The rows come from 4 hidden closed curves, with some noise, and rows from the same curve form a group. Each curve winds through 8 dimensions. The rows are also pushed far along 6 directions, which tell nothing about the answers.
(in the rows, 128 means zero)
Known rows, each followed by its group:
[178 102 153 135 174 100  72 133 125  96 144 102 106 138 115 124 141 150
  93 126 141 142 149] : (2)
[147  82 180 124 157 150 100 124 146 126 140 112 100 151  87  93 133 151
 110 134 141 146 143] : (0)
[141  90 137 152 119 157 141  71 107 109 165 159 179 180  68  78 134 180
 156 102  78 125 107] : (3)
[146 139 114 110 136 128 130 157 134 108 115 109 136 115 137 131 124 113
 123 159 134 139 141] : (3)
[ 84 143 109 157 154  94 135 145 145 129 125 181 135 164  96 143 133 105
 154 180  98 123 109] : (1)
[141 163 101 171 162  95 179 160  98  86  86 174 111 129  92 173  84  91
  76 140 188 118  91] : (0)
[ 65 174 106 158  97 159 114 165  93 142 101 176  81 161 166 166 151  60
 110 138 135 107 107] : (1)
[128 111 117 155 133 145 121 143 120 106 120 147 105 153 102 115 152  96
 123 163 116 146 136] : (3)
[169 119 139 140 146  93 141 118 114  95 153 125 130 131 110 141 109 150
 126 117 149 115 125] : (3)
[ 59 131 137 133  62 134 158  87 144 201 130 139 114 113 154 158 119 130
 171 100 118 104 115] : (2)
[104 128 114 115 156  62 143 123 168 132 144 160 170 139  59 135 105 152
 164 181  95 146 104] : (3)
[102 139 118 160 130 168  84 142  97 130 121 159 112 183 132 129 168 111
 105 139  97 128 117] : (2)
[103 142  83 119 139 124 138  98 106 112 107 137 223 134 113 113 130 133
 144 140  73 128  97] : (2)
[116 130 146  94 129 112  84 123 132 134 126  64 139  91 175 166 130 128
 128 146 142 126 141] : (1)
[161 101 112 146 183 137  65 162 130  94 120 129 129 158  79 110 155 160
  62 145 105 170 121] : (0)
[155 161  81 139 171 100 108 155 104  83  93 105 172  78 178 166 127  98
 129 142 125 133 146] : (1)
[122 126 138 156 118 140 135 105 115 136 146 137 119 175 105 125 147 136
 137 130  95 122 126] : (0)
[115 142 123 122 122  88 143 121 159 126 134 152 144 121 100 132 101 134
 143 143 139 129 113] : (0)
[107 140  92 205 174  75 183 150 120  98  95 197 113 132 102 138 125  83
 102 106 152  92  84] : (2)
[134 140  79 122 172 105  81 163 135  99  83 124 164 158 100 128 144 118
  67 210  95 161 120] : (1)
[163 121 138  96 104  98 156  78 138 128 155 101 154  87 115 120  96 152
 183 123 124 148 158] : (0)
[141 115 160 139 106 109 139 104 151 127 154 141  94 135  93 116 109 140
 134 123 158 131 135] : (0)
[144 163 116 116 139 127 139 148 112 111 116 129 145  92 165 142 105 113
 141 107 152 120 136] : (2)
[119 145  96 103 137 109 127 130 128 139 111 128 155  93 127 145 115 129
 133 136 114 154 122] : (0)
[164 109 128 186 195  77 147 166 134  78 130 173  98 170  63 130 116 135
  82 131 157 112 103] : (2)
[120 112 183  94 170 132  72 169 169 149 114 108  84 164  96 148 108 143
  87 198 158 151 139] : (0)
[137 103 151  19 141 102 104 100 143 146 157 105 181 118  90  96  93 187
 164 149 111 162 128] : (0)
[152  69 169 172 130 168 131 115 147 119 177 152  76 195  55  41 176 157
 116  97 104 137 136] : (3)
[ 86 182 120 101 127 100 143 150 149 147  97 140 150 123 131 183  79 111
 138 183 147 121 112] : (2)
[158 114 147 139  75 156 122 117 141 124 162 111 110 118 155 119 134 150
 147  94 135 123 157] : (1)
[121 119 128 166 121 163 118 137 134 123 117 134 117 115 149 127 143 113
 118 114 140 125 129] : (0)
[121 119 128 106  78 164 109 110 134 140 137  87 130 114 158 110 157 119
 150 138 101 145 158] : (3)
[155 105 167 120 179 105 129 158 150 121 159 137  93 188  57 111 123 164
 112 150 128 133 129] : (0)
[131 144 117  89 203  46 140 138 149 118 132 177 174 119  77 110  81 142
 173 143 119 139 117] : (2)
[ 93 138 128 129 132 125 125 120 135 139  98 135 132 126 105 143 112 114
 108 154 140 139 109] : (2)
[177 116 103 122 155  97 133 129 134  96 121 105 160 119 107 114 126 143
 109 150 116 146 137] : (1)
[133 146  91  74 155  29 194 114 128 127 109 125 196  42 138 158  58 135
 172 107 152 112 106] : (2)
[100 138 138 137 140 125 121 157 164 141 117 129 104 145 124 138 138 105
 129 175 124 129 139] : (0)
[151 143  97 147 106 144 145 124 101 113 117 105 125 102 149 138 145 113
 111 104 123 138 139] : (0)
[ 60 169  83 116 104  92 151 123 162 154 115 184 172 151  88 138 113 108
 172 202  79 142 103] : (0)
[ 76 165  56 106 154  87  77 148 116 120  94 169 193 149 131 142 147  91
 137 210  68 146 103] : (2)
[177  95 159 120 133 152  91 152 151 107 129  78  86 109 122 115 132 142
  84 130 167 159 162] : (3)
[133 123 108 125 203  84 162 125 127 114 106 147 163 110  71 114 107 127
 138 138 114 149 114] : (1)
[107 128 131 114 121 146  97 130 102 121 135 140 139 160 123 131 135 132
 121 136 119 125 107] : (1)
[134 161  56 176 102 141 196 107  76  88 101 147 183  88 161 139 132  77
 155 110 111 115 117] : (0)
[142  97 144 191 109 124 170 102 132 117 178 175 112 179  87  95 140 161
 151  77 111  91 113] : (2)
[174 129 126  91 193  99 123 149 101 108 107  74 118  66 148 135 123 117
  88 107 167 145 142] : (3)
[ 93 146 112 132 154 145  94 156 131 148  94 122 119 147 133 135 163 102
 110 161  88 147 137] : (1)
[ 85 145 130 116 105 102 130 139 157 162 140 140 123 149 114 179 110 138
 152 179 114 127 115] : (3)
[ 89 151  95  90 129 123 118 128 116 142  95  97 157  90 164 139 146  89
 137 156 104 143 130] : (1)
[127 128 162 122 112 154  96 151 110 142 116  96  61 133 150 175 124 122
  71 126 181 126 131] : (3)
[137 153 140  98 133 119 145 150 131 135 138 148 117 140 110 130  93 138
 154 122 134 132 141] : (1)
[130 137 117 138 131 154 123 134 102 109 110 141 134 128 125 132 126 113
 107 129 140 137 117] : (2)
[ 74 137 120 121 106 133 140 121 115 128 134 164 154 150 115 135 123 113
 151 149 123 112  86] : (1)
[130 164 113 107 110 107 163 126 136 124 119 130 158  86 165 131  99 104
 161 129 151 113 134] : (3)
[152 102 154 102 127 106 108  91 135 127 172 106 138 140 104  96 138 164
 159 123 100 141 151] : (2)
[ 97 158 122 139 141 139 153 157 131 154 112 143 110 146 140 142 137 102
 130 141 118 115 123] : (3)
[130 123 164 116 122 164 123 134 154 157 148  95 115 154 130 115 141 164
 131 121 107 125 147] : (3)
[112 151 103 104 161 112 146 152 136 130 101 144 154 129  98 126 111 116
 138 163 109 146 122] : (1)
[175  75 173 105 168 177  32 161 159 115 146  93 120 205  70  90 150 201
  77 177  96 173 156] : (3)
[102 115  91 136 109 115 131 116 129 125 128 174 150 144 101 106 141 120
 139 144  96 136 102] : (2)
[177  90 157 142 201  87 114 136 138 101 131 112  97 113  92 105 123 155
  86  85 161 135 137] : (2)
[132 134 107 116 126 139 135 137 126 133 120 105 137 143 130 115 155 123
 121 150  90 138 139] : (1)
[152  86 121  90 209 106  63 144 123 106 112 106 155 123  82 116 134 152
  91 173 109 182 126] : (1)
[126 124 125 115 115 116 111 147 164 150 122 113 110 127 133 150 127 131
 118 174 126 144 142] : (1)
[111 149 111 133 101 116 155 133 134 119 127 163 124 137 126 119 124  93
 138 149 140 116 117] : (3)
[167 141 132 149 132 127 133 111  87 108 110  78 111  91 165 165 124 112
 102 103 161 124 151] : (0)
[132 129 109 137 135 115 141 130 127 105 109 117 128  87 133 124 135  90
 129 137 141 141 140] : (3)

New rows. What belongs after each?
[141 179 137 114  92 103 196 134 129 128 112 111 110  35 195 180  58  96
 150  78 227  93 137] : (2)
[107 115 122 128 134 151  99 141 109 130 116 131 116 131 133 137 149 112
 108 138 125 139 116] : (1)
[116 141  99 101 180  78 115 179 144 112  79 138 133 100  95 177  88  95
 114 218 151 170 124] : (3)
[100 160 111 122 111 123 127 137 129 142 101 149 133 142 111 171  99 122
 108 169 135 137 106] : (0)
[147 122 154  47 133 131  94 132 152 146 151  64 179 119 153 134 110 186
 162 154 103 137 154] : (0)
[182 111 155  85 126 109 133  90 132 113 148  90 150  61 126 116  83 163
 155  92 167 148 154] : (2)
[100 139 119 106  70 152 110  82 101 149 131 111 153 116 182 126 147 108
 164 125 101 122 140] : (3)
[136 133 129 109 145 108  65 139 161 124 113  70 140  90 158 144 138 137
 102 151 131 150 153] : (0)
[171 128 113 155 133 165 135 129  80  87 140 121 147 160 131 103 156 140
 117  90  97 116 135] : (1)
[132 127 121 127  93 181 155 113 100 134 120  64 144  73 200 141 148 117
 140  83 127 113 144] : (1)
[162 127 132 132 162 121 146 118 117 115 139 109 146 113 124 111 127 145
 156  93 108 130 152] : (1)
[139 143  99 128 130 121 132 139 121 120 113 127 129 122 109 140 127 124
 107 142 120 154 126] : (0)
[134 125 155 105 116 118 156 142 145 142 173 152 120 160 106 130 100 170
 157 118 135 107 115] : (0)
[ 96 156 104  72 104 167  42 120 112 174 101  38 163 108 223 147 186 119
 136 153  49 154 174] : (1)
[106 149  91 185  72 150 166  99  95 115 143 122 156 134 170 149 171 106
 152 105  86  89 114] : (3)
[104 142 140 108 151 107 146 133 154 164 106 126 120 103 116 151  94 128
 142 138 142 137 130] : (1)
[113 139 142 107 141 132 115 151 138 144 108 107 124 135 118 170 103 140
 106 163 142 136 122] : (3)
[145 118 151 137 131 118 119 133 135 138 143 140  87 151  97 148 113 149
 119 137 138 141 136] : (0)
[ 81 157  98 133 157 112 116 138 135 141 103 144 163 140 138 122 147 114
 135 135  83 117 113] : (2)
[132 138 161 173  45 161 167 130 132 138 166 158  47 152 163 131 130 112
 126  79 183  79 130] : (3)
[130 107 121 124 146 107 142 141 141 132 126 136 104 118  96 120 130 119
 132 144 128 149 132] : (2)
[ 93 125 137 153 100 189 138 160 141 154 112 142  78 153 125 134 142 111
 103 131 137 127 119] : (1)
[113 157  97  63 126 107 146 136 123 140 107 118 173  80 149 150  95 113
 159 158 129 141 123] : (0)
[133 178  96  57 172  87 100 149 118 124  95 101 192  88 153 158  94 126
 154 163 108 155 149] : (1)
[134 149 128  95 152  84 155 140 112 115 135 178 128 151  76 125  82 129
 140 134 149 128 108] : (1)
[102 155 127  91  91 130 135 111 109 170 127 107 123 122 169 148 131 118
 151 122 112 119 136] : (1)
[121 134 103 153 121 165 141 139  95  91 116 128 161 130 144 131 146 107
 118 124 124 111 105] : (1)
[143  99 120 101 113 139 115 101 135 134 150  76 160 137 129  93 170 153
 141 146  65 147 149] : (1)
[ 70 164 112 104 176  93 105 159 146 150  82 130 144 142 117 164 122  99
 112 208 112 139 112] : (0)
[121 146 139 143 122 142 159 153 124 133 134 135 109 153 135 151 118 130
 122 117 144  96 114] : (0)
[125 130 118 148 112 135 118 124 143 120 122 130 125 139 117 127 141 111
 129 167 112 146 142] : (0)
[120 133 113 139 116 158  55 148 143 130 136 137 137 179 149 109 178 139
  94 156  87 132 125] : (3)
[140 174  68 171 157 116 139 165  87  93  65 109 132  49 197 188 131  70
  77 100 168 120 120] : (0)
[124 110 144 129 114 133 134 108 130 129 146 159 102 151  95  82 137 121
 132 119 134 131 124] : (3)
[145 106 149 135 118 150 133 106 139 149 123  89 111 101 139 127 128 151
 114  93 137 134 146] : (1)
[138 128 106 143 139 117 133 125 134 122 104 128 146 134 109 129 126 132
  98 148 119 136 119] : (1)
[125 117 133 115 152 149  35 134 152 137  96  71 155 146 132 138 151 164
  69 174  95 161 140] : (1)
[128 120 136 161 132 130 158 105 115 125 159 152 128 185  85 106 147 142
 148 122  88 113 119] : (0)
[140 112 152  99 175  91 135 126 160 134 155 143 138 143  74  79 115 167
 159 113 107 137 134] : (2)
[160 117 139  94 148  99  58 123 136 125 141  68 142  93 166 146 135 157
 124 132 125 147 160] : (0)
[129 145  82 139 138 139 111 155 115 104  88 135 147 128 124 149 132 100
  97 179 117 156 124] : (0)
[172  97 124 110 163 132  93 109  88  97 128  89 166 111 116 124 131 163
 104 113 117 153 128] : (3)
[134 124 158 126 120 139 133 111 136 132 129 113 123 124 105 138 102 143
 126 136 150 139 134] : (2)
[160 102 154 150 194 129 107 158 139  94 123 107 105 154  97 112 144 127
  90 156 139 136 143] : (0)
[122 135 137 106 157 117 139 184 138 139 102 138  88 110 116 179  82 117
 102 157 184 138 115] : (1)
[ 83 151 112 161 120 143 100 141 114 137 126 166 127 199 129 141 162 113
 120 158  84 112 106] : (2)
[138 118 153 123 121 121 135 127 135 103 155 125 133 131 114 127 110 144
 138 123 156 114 119] : (1)
[145 142 115 102 137 118 125 142 119 135 106  90 113  68 152 156 115 119
 107 114 154 152 144] : (0)
[186 110 115 160 194 126  67 149 127  59  97  66 158  83 163 124 158 117
  79 140 141 145 158] : (0)
[132 139 111 147 165 124  71 114 125 108 102  80 185 114 164 133 160 131
 106 141  93 133 141] : (3)
[170 124 100 161 186 119 178 163  98  72 100 114 121 108 116 122 140  93
  87 122 151 124 121] : (1)
[ 76 146 100 117  62 132 157 117 128 166 139 151 131 132 162 130 145 103
 179 128  93 108 122] : (2)
[128 113  68 223 165 170 108 123  94  85  80 131 161 153 124 101 207  97
  65 132  67 136 113] : (1)
[139 132 132  65 126 121 111 147 154 139 141 107 150 134 123 126 111 152
 150 177 110 150 147] : (3)
[107 152  83 185 117 148 171 122  77  99 105 191 137 133 125 128 136  71
 128 115 130 114  95] : (2)
[ 72 135 121 124 121 143 130 149 125 161 120 175  90 174  97 128 145 103
 113 158 115 136  98] : (3)
[ 98 145 150 117 113  99 165 110 135 153 139 166 127 146  97 161  75 140
 158 138 151 109 102] : (3)
[ 98 141  95  86 136 105 109  99 113 129 116 109 209 121 119 140 128 139
 141 167  79 144 105] : (3)
[136 122 164 115 136 127 127 123 130 137 149 135  90 129 105 103 121 138
 146  90 142 135 145] : (1)
[ 87 148 141 106 114 105 187 115 162 166 137 150 138  98 123 132  89 129
 186 112 142 109 115] : (0)
[196  97 138 140 206  98 137 134 119  76 130 103 116 100  94  87 136 128
  96 100 154 146 145] : (3)
[126 140 112 149 128 141 110 132 131 109 117 142 138 115 136 121 136 107
 132 136 127 141 136] : (2)
[139 128 112 159 130 106 136 112 130 100 146 141 155 112 132 114 138 136
 138  93 124 111 117] : (0)
[ 99 136 119 174  85 148 139 117 119 121 158 199 119 167 119 107 148 110
 173 109 103 111 118] : (1)
[106 103 171 147 144 126 114 136 164 147 150 149  90 188  73 126 130 155
 120 151 123 126 118] : (1)
[148 122  95 157 133 168 131 124  80  68 120 103 186 120 152 116 161 118
 113 108 108 114 115] : (1)
[ 87 154 131 130 147 114 163 166 135 149 117 169  85 170  96 136 124  97
 124 153 133 116 110] : (2)
[116 135 118 119 166 117 135 141 117 137 122 158 128 148 107 118 132 116
 133 145 109 135 118] : (3)
